The rows of a group lie close to one hidden flat surface of 15 dimensions, which passes through zero. Surfaces can cross.
In the rows, 128 means zero.
Some rows, each with its group after it:
[173 104  95 155 177 130 110 179 104 134 110 123 139  75 169 114 161 122
 124  89] | zodiv
[193 130 119 140 196  70 137 162 132 150 110 101  60  94 102  93 136 119
 193  78] | zodiv
[165 100 175 130 122 145 155 138 151  99  97 121 106 166 135 190 165 167
 120 101] | luz
[102 134 131 104 153  58 108 116 100 151 132 113 128 182 160 104 184 100
 193 128] | giv
[129 127 120 108 107  99 106  92 119 127 105 183 153  86  72 127  77 131
  84 163] | luz
[ 86 113  75 138 127  98  59 134 144 115 101  69 159 129  85 118 109 127
 115  94] | Pati
[112 143 128 106  78 138  98 157 101 115 161 135 157  85 129 111 148 102
 132 184] | Pati
[138 158 111 138 113 149 141 193  81  98 182  90 122  80 189 132 143 123
 107  80] | Pati
[127  80  99 207 112 184  96 183 106 116 107 105 137  98 140 131 138 145
 115 115] | zodiv
[143 136 158 132 205 105 139 137 163 107 193 117 120 110 166  76 155 116
 160 135] | giv
[115 143 170 138 141 116 167 113  80 136 137 186 129 128 181 155 124 142
 101 152] | luz
[130 165 144  68  69 140 147 129 139 111 179 126 141  69 152 119 140 156
  81 139] | Pati
[118 131 139  94 151 154 109 141  99 162 132 193 154 176 152  49 190 163
 104 146] | Pati
[138 125 171 160 126 102 165 108 117 138 115 165 101 141 131 187 119 142
 122 188] | luz
[158 133 187  88 120 105 114 106 134 121 128 125 146 144  89  67 169 102
 102 123] | luz
[126  90  87 103  63 180  96 136 125 123  82 128 156 137 105 122 169 136
 122 144] | giv
[149 174 142 155 112 144 185 125 130 143 160  99 116 108 160 144 108 133
 123 111] | giv
[125 167 114 120 162 100 102 111 109  98 163 109 110 110  96 114  80 105
 108 104] | luz
[144 126 119 118 111 105 102 120 195  78 117 103 105 156 118 141 131 157
 142 110] | luz
[119 149 150  88 181 172 131 120 109 130  76 162 152 166 182 158 156 162
 123  85] | giv
[163 142 118  76  43 187 153 110 115 154 160 137  98 179 113  44 163 103
 140 108] | Pati
[117 160 100 134  62 101 170 102 153 145  78 118 119 100 179 109 116 180
  97 107] | giv
[123 164 129 144  94 139 128 159 126 116 137  70 139 111 146 161 145 143
 116 127] | Pati
[147 178 198 157 166 133 112  90 149 106 149  82 177 113 109 118 127 133
 102 137] | zodiv
[127 151 121 127  80 197 140 156 124 120 132 137 108 146 149  84 124 147
 121  79] | luz
[ 97  77 126 100 115 128 175 160 136  99 179 115  88 112 148  86 187 150
 143 168] | zodiv
[ 93 120 152  73 107 170 109 140 127 141 128 109 173 138 120 142 180 148
 117 131] | Pati
[149  98 127 146 212 143 153 145 102 137 122 120 107 112 115 133 149 114
 174 137] | luz
[141  91 102 130 116 112 137 125 103 117 114 131 112  88  96  71 147 129
 129 160] | luz
[ 94 104 111 175 137  97 167  97 172 152  90 103 120  93 134  84  95 137
 160 126] | giv
[154 115 114 154  69 109 133 142 189 167 121 159 111 137 118 185  69 115
 140 133] | luz
[ 58 124 120 135 169 145 116 112  90 115 130  82 164 114 146 177 116 138
 150 111] | giv
[116 138 104 133 134  78  99 125  64  84 161 148  75 125 106 109  97 126
 129 126] | zodiv
[ 73 130 140 156 135 141 136 110 126 114 128  72 147 159 134 129 106 124
 104  76] | giv
[148 159 149 119 125 201 118 185 173 128 142 184 111 137 161 166 112 175
 121 118] | giv
[107 107 128  88 119  82 139  77 109  63 150 103  73 119 107 159 141 141
 146 157] | Pati
[148  96 126  91  99 115 104 184 178 121  98 125 120 132 142 125 202 183
 155 124] | luz
[ 95 158 156 144  97 227  75 130  73 121 125  81 178 180  66 113 149 119
 125 124] | zodiv
[101 174 140  93 109 161 117 144 110 142 133 110 156 112 141 158 117 111
 153  94] | Pati
[144 140 160  97 174 114 125 114 129 160 108 123 167 111 104 168 108  87
 145  99] | Pati
[132 140 123 154 106 112 116 104  99 120 117 111 174  90 134 155 116 131
  71 135] | zodiv
[107 179 132 132 103 149 152 150  79 153 109 156 115  79 150 125 122 146
 166 165] | Pati
[114 140  94 200 128 186 124 143 113 104 113  98 111 145 128  67 139 133
 158 155] | Pati
[152  78 120 138 119  43 142  81  93 124  99 147 108 137 103 139 141  94
 125 179] | giv
[113  68 175 155 166 149 114 148 209 161 114 171 140 119  86 113  86 123
 171 137] | zodiv
[157  89  52 109 106 144 136 123  79 115 101 126 108 115 165  96 159 108
 142  76] | giv
[180  82 117 134  89 135 111 165 119 128 138 112 136  74  57 128 136 103
  90 157] | zodiv
[109 168 115 184 139 156 122 129  65  96 144 152 110 188 166 144  95 135
 104 117] | Pati
[134 200 139 137 100  99 127 150 213 135 150 118  97 153 178 142 112 174
 135 110] | Pati
[149 165 154 161 160 201 150 167 161 163 123 182 142  99 155 108  77 109
 152 104] | Pati
[ 89 148 177 140 135 118 146 101 116 108 143 142 105 122 106 103 128 171
 137 192] | zodiv
[157 105 101 122 164  92 137  84 166  85  94 158 127 107 134 160  95 156
 141 128] | luz
[149 102  84 120  74 125 143 172 154 166  92 131  84 149 130 188 136 138
 140 129] | zodiv
[110 103 160 181 127 164 133  89 111 157  76 146 150 133  72 106 104 122
 149 166] | zodiv
[ 97 193 151 139 143 162 112  66 192 139 130 107 162 167 111 193  54 127
 164 130] | giv
[142 104 159 127 207 116 142 117 151 100 113 103 166  68 103 164 101 132
  70  90] | giv
[137 116 113 108 136 107 126 137 112  97 109 174  90 116 134 106 138 173
 136 123] | luz
[117 152  99 137 158 130 126 153  93 137 155 128 113  72 114 114  87 122
 117 120] | luz
[144 131 123 150  84 121 167 131 144 175 116  61 127 122 137 114 176 116
 151 144] | luz
[196 188 138 100 112 136  90 191 151 134 168 166 112 146 138 182 114 129
  91 112] | zodiv
[125 102 138 113  62 171 130 130 148 174 106 179 197 136 164 143 139 121
 100 144] | giv
[ 79  94  70 116  87 120 135 101  93 154  82 146 103 142 121  94 107 161
 124  94] | Pati
[124 102 136 164 163 206 113 212 135 133 124 102 108 129 132 158 128 149
 154  55] | zodiv
[ 77 158 112 127 126 128 193 106 129 133  88  86  74 114 147 114 119 194
 164 106] | zodiv
[130 159  94  80  57 127 155 148 167 163 116 130  84 156 125 115 133 141
 151 126] | zodiv
[164  83  84 138 102 113 158 115  90 134 126 125 103 127 158 164 138  89
 154 109] | giv
[110 167 162  99 171  84 129  93 171 130 113 134 140 123 165  52 164 160
 147 146] | luz
[113  97 175 156 159 140 146 165 186 112 119 148 127 131 158 131 130 168
  81 114] | giv

New rows, each followed by its group:
[159 159 169 148  94 177 165 112 144 175 131 106 156 112  98  81 105 102
 129  93] | zodiv
[157 194  98 154 141  96 123 125 124 119 143 152  71 145 138  67  87 128
 138 110] | Pati
[161 119  87 120 159 154 149 102 118 146 112  97 135 105 164 185 140 104
 208 104] | giv
[108 126  90 103 141 137  66 116  72 135  87 177 165 158 113 166 108 108
 106 130] | zodiv
[176 122 122  85 108 106 119 165  98 162 120 137 130 115 104  89 164  98
 111 100] | giv
[150 150 124 115 181 177 131 131  90  81 140 137 116 102 114  92 151 149
  96 153] | zodiv
[136 118  75 132 105 127 100 122  91  66 160 108 121 147 140 143 124 100
  91 114] | zodiv
[167 104 139 138 111 111 165 100 163 119 114 119 148 106 145 121 140 112
  83 129] | giv
[ 55  99 101 140 158 150  81 168 105 120 132 149 112 127 126 108 121 149
 157 143] | luz
[150 147 152 153 159 137 120 142 211 137 164 133 123 131 118 156  95 121
 139 164] | luz
[147 102  93 147  95 180 127 134 141 107 149 131 135  94  94  99  94 111
  97 134] | luz
[ 90 127 117  86 143  66  93 108 191  86 140 170 116 105  99 144  81 158
 103 172] | zodiv
[109  98 134 163 154 180 172  87  95 126 115 151 149 108 156 108 109  67
 179 138] | Pati
[ 84 111 108  97  94 141  85 146 169 133 136 138 109 155 129  80 134 116
 197 117] | Pati
[127 152 141 185 101 106 123  71 142 143 127 114 162 142 165  45 124 104
 155 128] | zodiv
[121 164 197 142 130 166 142 156 150 149 148 180 132 110 128 126 106 172
 118 155] | zodiv
[104 132 167 136 106  56 145  70 125 151 123 132 145 113 138  91 110  93
  87 135] | luz
[109  81 105 177  90 104  97 155 124 104 142 106 112  85  93 112  98 132
 125 125] | zodiv
[157 124 140 120 130 134 158 118 176  76 160 125  92  86  76 158  85 143
  76 158] | zodiv
[155 108  75 107  76 130 125  91  94  87 134  94 149 158 129 142 133  87
 117  82] | luz
[112 102 131 116 140 166 124 169 154 129 132  69 160  81 147 119 160  83
 198 104] | Pati
[110  66  92 164  90 157 172 115  55 138  67  92 123 111 117 138 140 125
 128 106] | luz
[100  80 137 172 135 159 143 150 123  83 148  91 115 106 146 120 131 135
  95  97] | luz
[161 143 109 141 142 131  59 123 123 105 145 168 166 150 163 109 133  93
 101 139] | zodiv
[ 64 113 153 191  92 131 132 101 114 112 145 109  98 176 129 116 100 133
 172 124] | zodiv
[ 97  20  87  94 131 130 127 130 127  86 142 132 141 121 108 149 137  92
 107 145] | zodiv
[155 109  55 126 171 126 116 120  71  69 117 142  99 134 159 134 149 115
 106 132] | zodiv
[ 92 127 121  75 180  67 125  87 104  76 148 104 137  89 105 132 114 128
 102 124] | zodiv
[120 178 119 134 128 212 154 117  62 149 152 109 157 129 135 130  99  97
 102  89] | luz
[105 154 144 188 117 124 127  80  52 117 126  77 152 106 131  40 147 130
 140 128] | zodiv
[164 153  87 112  99  73 129 137 127 125 115  96 114 102 152 128 181 153
 112 163] | zodiv
[104 122 111 132 123 112 119  79  85 124  82 144 108 160  73 106 139 160
 120 188] | Pati
[129 152 122 133 123 129  83 131  83  84 183 144 156 130 154 147  95 106
  72  95] | zodiv
[141 171 169  99 161 170 124 167 186 160 126 130 111 152 101 138 121 150
 162 105] | zodiv
[174  90 135 106 122 137 124 149 154  87 121 159 115 127 120 150 108 139
 103  58] | luz
[ 96 112 126 125 125 178 133 110 138 177  70 119 206 109 103 175 103 122
 116 123] | luz
[138 143 120 109 196 134  77 161 158 160  68 126 123 111  65 130 108 144
 164  94] | zodiv
[132 150 107  96 116 118 103 102 144  94 160 116 151 103 113  74 117 107
  92 133] | zodiv
[146 145 178  93 126 121 133 114 124  83 122 112 119 149 138  62 189 152
 107  89] | luz
[137 151 133 121 107 199 139  94 143 132 104 160 157 127 114  92 109 130
  99 133] | giv
[ 99 131 120 145 117  75 140  70 109 126 124 110 152 104 122 164  91 115
 117 147] | giv
[108 147 151 129 194  80 159 105  56 171 134 112 145 100 105 108 108  94
 142 105] | giv
[192 170 144 174 142 112 115 136  38 127 113 143  97 145 116 178 154 136
 120 169] | zodiv
[136 110 143 129 103  94 140 123  92 125  65 130 112 142  76 132 147 146
  68 138] | giv
[131 140 106 144 126  81 141  99 120 116 144 154  98  72 111  85  91 137
 129 182] | giv
[136 112 126 197 130 163 149 172 137 138 137 140 149 100 184 126 109  72
 159 123] | Pati
[ 41  92 124  94  80 143 182 120 105 141 132  94 125 101 111  83 138 146
 147 118] | zodiv
[ 77 125 120 109 116 106 150 107 107 172  85 158 141 121 141 143  97 138
 142 110] | zodiv
[127 117  87 105 187 102 108 119 176 115  98 135  92 141 105 137  91 121
 161  97] | zodiv
[150 112 117 137 148 126 174 171 136 184 104 107 145  93 192 102 167 149
 127  66] | Pati
[120 132 107 113 172  95 102 126 124 158 149  91 128 115 111 125 140 104
 225 145] | giv
[118 149 159  94 124  66 116 133 172 109 148 144 163 104 191 169 122 158
  81  97] | luz
[142 145 165  80 146  91 129 111 138 156  97  85 186  84 103 102 173 125
 107 118] | luz
[101 136 142 123 118 144  85 203 124 127 160 139  77 153 123  57 168 144
 151 137] | luz
[ 94 163 159 116 119 124 135 173 107 180 123 131 135 162 164 140 130 141
 119  73] | giv
[123 163 131 124 110 204 117 135 144  87 174 144 135 137 137 113  97 137
  81 117] | zodiv
[133 149 119 118 147 123 141 113 117 130 153  92 137  99 170 121 189 141
 189 179] | giv
[127 129 111 140  83 102 145  64 104 136  99 164 122 161 117 115  89 102
 110 134] | giv
[174 174 147 103 104 107 128 126 180 107 163  84 133 122 131  95 160 129
 104 125] | luz
